The same things were measured in two ways. Each way mixes the same 8 hidden numbers, adds some noise and spreads widely along 6 directions of its own, which tell nothing about the thing.
Some things both ways: the first way, then the second way.
34,-36,-41,-28,-48,20,22,7,-36,-27,46,40,-18,72,-29,-37,12,-7,44,-2,-18,36,-4
-45,-6,46,-43,-7,9,-21,-43,27,37,16,20,15,-17,17,8,-34

-33,2,7,0,-17,15,5,-14,10,4,-24,-3,-24,15,-42,19,17,6,12,5,8,13,-27
-14,-18,16,-19,5,28,22,-26,-7,43,-30,45,0,29,105,-12,-48

-42,-4,19,0,-14,12,8,-26,20,10,-19,14,-30,5,-41,6,4,3,22,-3,-18,-15,-16
-2,18,-18,25,-10,3,4,-26,33,20,-20,11,-33,-43,27,-13,4

63,-41,18,24,-40,-23,27,-6,-51,-35,-3,-1,35,-10,43,-63,9,9,-27,-30,-26,-7,11
8,104,-47,39,6,10,11,37,-90,-38,-34,-31,4,-48,-17,7,30

4,-35,14,-19,-31,26,-13,-2,-24,-9,-7,-17,2,5,9,14,4,-24,1,-26,-6,-2,-8
23,63,22,-23,11,36,-17,3,-30,34,-26,-6,-34,-37,-6,-8,13

-14,18,17,-27,26,3,-38,24,-5,30,9,-2,-13,21,-8,18,2,6,-20,-18,-44,-10,-1
20,7,1,2,21,17,-21,-20,15,25,-8,-38,-41,6,-29,21,-6

-24,-13,-3,-25,-18,14,22,9,7,-19,-11,-6,-37,-4,-20,22,15,-18,20,-2,18,-25,-27
-2,86,0,-1,-5,-5,-20,-13,-56,41,-53,-20,-28,-73,5,-36,28

-33,1,53,9,10,-7,20,-38,-9,-1,-44,18,20,0,-7,5,3,16,-29,-19,-27,-8,0
11,13,80,-32,28,-37,-10,-81,59,51,-5,-23,-26,-9,-48,-10,21

5,8,-12,3,14,-32,-44,14,-1,33,31,-5,-13,20,3,-13,-7,12,11,25,3,2,-14
-2,13,-61,87,-2,-19,8,64,27,-90,21,-42,24,7,-88,34,16

0,2,1,-2,-5,-2,-29,24,-6,6,9,-12,-30,6,-17,13,15,0,-11,-3,-8,4,-20
-20,-30,22,-3,-6,-12,4,-24,38,5,41,0,-13,11,-53,44,-18

19,0,-22,1,-7,4,-32,23,-3,-6,34,5,-12,22,-9,-6,9,-13,8,-1,2,19,-12
6,18,-21,-4,15,36,4,16,-21,-15,-3,-5,18,8,57,-2,-21

21,27,-25,12,16,-1,-19,35,14,14,-2,-27,-18,-29,-3,12,28,8,-42,-19,-10,9,20
2,-57,-6,-18,16,-25,-1,-53,22,39,56,-40,-27,-11,-44,39,-8

-4,-7,28,5,14,-52,22,-32,-26,5,-16,32,50,6,30,1,-23,31,-21,16,-14,-14,11
-18,22,-4,-1,-32,5,23,22,46,-52,-2,23,34,23,-1,5,-31

40,-5,33,19,-40,14,32,-3,-8,-39,-11,-16,3,-7,13,-29,9,20,-9,-27,-5,-2,-24
3,-11,-22,41,-1,-18,0,20,-23,0,-13,-10,-17,3,6,-13,11

-50,26,-31,-3,13,39,-14,28,33,8,-32,-10,-53,10,-47,-2,51,-21,42,-37,-32,5,-14
20,7,-36,-22,-10,-3,17,-13,23,18,19,-16,-39,-45,-4,5,-8

-25,19,10,8,43,-44,-31,-10,-10,9,-7,-22,-22,-17,-8,13,1,26,-31,32,19,9,-32
15,-4,11,-59,16,4,40,-75,-7,16,15,-3,19,19,25,20,-16

-4,-6,13,-4,-12,9,7,-16,-16,-14,-5,-16,-16,14,-1,-27,2,18,18,9,-13,11,-29
1,-7,-47,-43,-40,42,18,-27,38,3,21,26,-9,-30,35,18,-29

9,35,3,55,-5,-19,12,-10,37,-8,-20,13,2,-43,-20,25,10,27,-32,2,11,17,4
-33,6,37,-5,-34,-28,-30,-44,-14,-23,10,1,40,3,-26,-15,28

-20,-17,4,-5,21,-8,-22,-32,-8,9,19,20,-6,9,-10,-12,-14,0,1,19,-4,1,-7
4,22,-24,2,-3,15,4,23,-31,-28,15,-2,14,-19,16,3,9

10,-12,2,7,-41,-12,-2,26,12,-7,6,-2,-35,-9,-13,-9,6,-3,22,-10,-18,-26,-17
29,33,-12,74,42,5,26,-35,-13,24,-88,6,-42,10,75,-19,23

8,7,3,2,-6,10,9,20,21,-9,0,-22,-31,-34,3,-13,16,-4,5,-10,5,-34,-18
7,-1,35,17,41,6,0,-48,19,32,-43,9,-10,8,14,17,23

14,-22,5,-21,5,-17,0,2,-31,-18,28,-14,-27,-16,17,-16,-14,5,-14,23,12,-16,-22
17,-12,-32,20,6,-14,14,-20,-4,18,-1,-22,-12,-16,-19,3,17

9,-7,-15,-34,26,11,25,-21,-12,0,35,63,28,16,5,-11,-17,-4,-12,2,-15,-10,43
-11,-33,34,25,37,-19,-46,12,31,18,-14,-32,34,22,-22,-26,9

-7,-12,48,15,-25,-8,-4,-7,-15,-5,-18,8,-8,25,-10,-24,9,6,3,-30,-44,-12,-26
6,-2,-8,30,15,13,51,4,24,-5,-13,33,-45,33,68,24,-44

Other things, the second way, with their names:
k273: -51,18,10,-24,-70,81,-22,70,26,-72,15,78,62,27,23,17,-46
k78: -7,38,-5,37,42,19,-31,23,5,14,-22,-40,10,-25,15,-19,-6
k124: 0,-32,27,-54,-15,-5,-20,-23,27,6,44,-2,14,-3,-23,0,3
k460: 17,-56,33,-35,2,-11,-5,-29,1,51,14,3,-30,26,9,-15,-3
k444: 28,56,-2,-1,5,28,10,-3,42,-6,-19,9,-27,-33,34,-23,5
k690: -22,29,1,-43,-21,9,-2,-54,5,13,26,-5,-12,-43,-1,28,-18
k357: 8,56,-59,27,-5,49,7,88,-59,-60,-7,1,33,-17,21,3,5
k712: 34,21,59,1,42,14,-8,-14,-41,15,-51,2,-11,45,-12,10,41
k109: 29,-20,-54,69,22,14,14,21,30,-1,-32,10,-31,-5,94,-31,10
k580: 14,14,4,27,20,-3,-26,29,-22,0,-37,-27,2,13,-7,-23,22
k699: 15,-10,-9,7,18,31,7,29,14,9,1,0,-20,10,-23,35,-11
k304: 21,-43,4,-4,31,-19,-4,-40,-77,19,11,-10,-12,3,9,26,56
k120: -24,0,7,-42,-36,31,44,-45,56,-4,20,81,8,-17,72,20,-38
k472: -5,-59,-27,39,-11,-13,-7,79,19,-40,54,12,-37,-8,-18,37,5
k719: 18,-6,-34,49,33,25,24,-11,62,-4,-36,3,13,15,56,-9,-11
k839: -10,19,-2,-20,-27,9,-12,13,29,-10,27,-7,5,-21,-11,-18,-22
k161: 26,20,-13,-1,0,18,5,-8,53,-7,-26,-18,14,18,-18,-17,-6
k564: 21,-11,-11,22,45,41,-32,40,-1,1,-3,-34,6,18,-19,21,6
k895: -5,-21,30,44,42,-16,-18,3,-2,27,-25,-11,-44,8,-38,42,22
k840: 27,51,-35,24,17,6,20,25,-34,-6,-50,-23,1,-5,25,-29,8
k634: -5,-69,-4,24,-1,-36,42,-14,35,-4,18,39,2,25,62,-9,-10
k578: 3,16,-7,-10,-10,-19,-13,36,23,-14,10,-21,17,-30,-30,-30,11
k681: 9,21,-2,-35,-18,-36,-2,19,-51,-19,31,-22,-2,-35,-11,-21,24
k829: 9,-29,15,0,4,17,8,6,7,-7,5,25,-14,32,-6,35,3
k128: 2,-16,-19,7,-26,26,4,54,9,-17,-15,29,-1,22,-8,9,-11
k543: 7,-14,-18,52,16,-24,6,15,24,-13,2,-31,-8,13,-38,6,5
k110: -14,49,32,2,23,48,-11,33,-44,-21,-45,28,41,14,8,31,11
k244: 26,-61,23,3,29,-48,7,-30,25,42,11,-20,-53,16,8,-12,10
k728: -25,-2,86,-3,33,18,-18,10,-92,14,-56,43,41,75,65,-5,5
k441: 14,25,-39,3,3,45,3,-21,6,11,-34,9,-4,-22,81,-16,-7
k571: -3,-20,-23,24,-19,-13,6,-8,14,-6,1,6,-14,-5,4,4,4
k976: 6,-20,11,-5,19,11,9,-14,23,22,-7,5,-28,25,34,16,-30
k14: -14,27,-19,-4,5,37,-11,35,1,8,-13,3,22,-25,48,-20,-28
k664: 2,-45,-35,8,3,50,39,23,25,-28,44,55,-6,6,54,61,-22
k329: -15,-3,-35,84,32,18,13,-37,100,-18,-14,-8,-5,5,9,47,-21
k689: -16,15,78,-3,31,25,-31,-20,-56,-1,-57,4,55,84,2,10,9
k462: -23,-25,30,-43,-14,8,-33,-1,20,-9,28,0,46,16,-3,-5,-16
k237: -9,24,-26,15,-20,54,-21,50,36,-43,-20,5,47,16,-27,8,-13
k180: 9,0,41,-22,27,36,8,-4,0,39,-40,29,-19,41,76,-7,-35
k372: -5,-71,-40,22,-30,-29,15,-24,77,-11,36,-9,-4,20,-26,8,-20
k630: 11,-16,13,-40,0,-6,-2,-41,-52,29,26,-3,-40,-8,21,17,9
k853: 6,-42,50,-16,47,1,4,-46,-18,57,-29,22,-16,35,69,5,-3
k745: -7,39,-46,68,-2,25,13,24,-24,-54,-47,6,46,26,63,-25,-2

Some of these things the first way, each followed by its name:
-22,-25,-11,15,-23,-23,17,-54,-16,6,5,34,-3,34,-21,-31,-22,24,50,42,-9,25,-9
k634
20,15,1,-4,5,3,6,-6,0,-12,18,4,17,12,9,2,-2,16,-10,12,25,15,-15
k462
-11,0,-2,6,-3,2,-21,-3,2,7,-8,16,9,4,-15,47,6,-14,-13,-5,3,17,0
k839
32,5,68,7,-5,-25,-4,5,-6,-2,33,-5,-21,-8,6,-26,-15,26,-44,5,0,-50,-39
k329
28,-57,-31,-64,-14,22,13,16,-47,-41,77,55,-16,50,4,-33,-9,-40,36,6,-2,-7,-10
k14
26,27,-2,26,-28,4,7,14,6,-15,-9,-18,-15,18,-15,-17,24,39,12,-7,-18,33,-27
k372
-2,-7,-24,-23,3,22,17,8,-6,0,-11,4,4,-7,18,-13,7,-11,24,-28,-31,-11,28
k128
-55,6,-7,-21,7,34,-10,-6,6,21,-25,28,-14,47,-43,10,19,-16,37,-32,-50,10,8
k180
20,-6,-54,-2,-7,8,-2,40,19,-8,27,38,-21,-21,-10,-5,14,-27,19,-28,-26,-11,39
k441
46,-22,14,-26,-7,42,-16,-4,-40,-1,41,-8,20,49,28,-55,-4,1,-2,-17,-28,15,-2
k564
17,29,3,8,13,10,7,22,33,-4,-18,-14,13,-46,24,25,17,-8,-30,-27,10,-26,19
k580
-29,3,-57,-12,18,3,-18,29,16,-11,16,27,-37,19,-25,0,14,-25,58,-1,-3,11,-15
k681
1,7,23,-7,8,-9,0,17,-7,-20,11,4,-30,-5,-12,-5,9,7,-22,-12,-14,-18,-30
k690
0,7,1,29,-15,38,5,-10,14,4,-32,-14,-2,9,-8,-50,33,4,19,-52,-61,14,13
k829
-23,-1,18,-5,-18,33,-24,-2,-9,7,-12,-37,-32,55,-20,-37,15,10,59,-11,-29,24,-58
k712
-2,7,-24,-10,-1,12,2,24,16,-3,4,-12,-30,-8,-10,-2,19,-7,17,1,7,-14,-7
k853
-19,15,10,-4,44,-7,-13,-17,9,8,-3,6,6,-26,6,24,-14,8,-29,16,14,-7,0
k124
11,-26,-10,-22,-17,10,-24,3,-31,22,3,-45,3,26,20,-7,0,-6,18,8,-3,14,-5
k699
-17,-2,18,-14,36,-2,-3,-37,-20,-6,33,-2,-36,9,3,-77,-21,34,15,29,-24,-9,-30
k304
26,-19,0,0,-29,30,0,-6,-4,-17,14,21,19,16,4,-8,0,-19,14,-24,-11,16,2
k273
31,-10,-34,-36,-9,-15,-6,56,0,20,29,-18,-21,-5,23,-7,3,-12,18,5,1,-43,16
k895
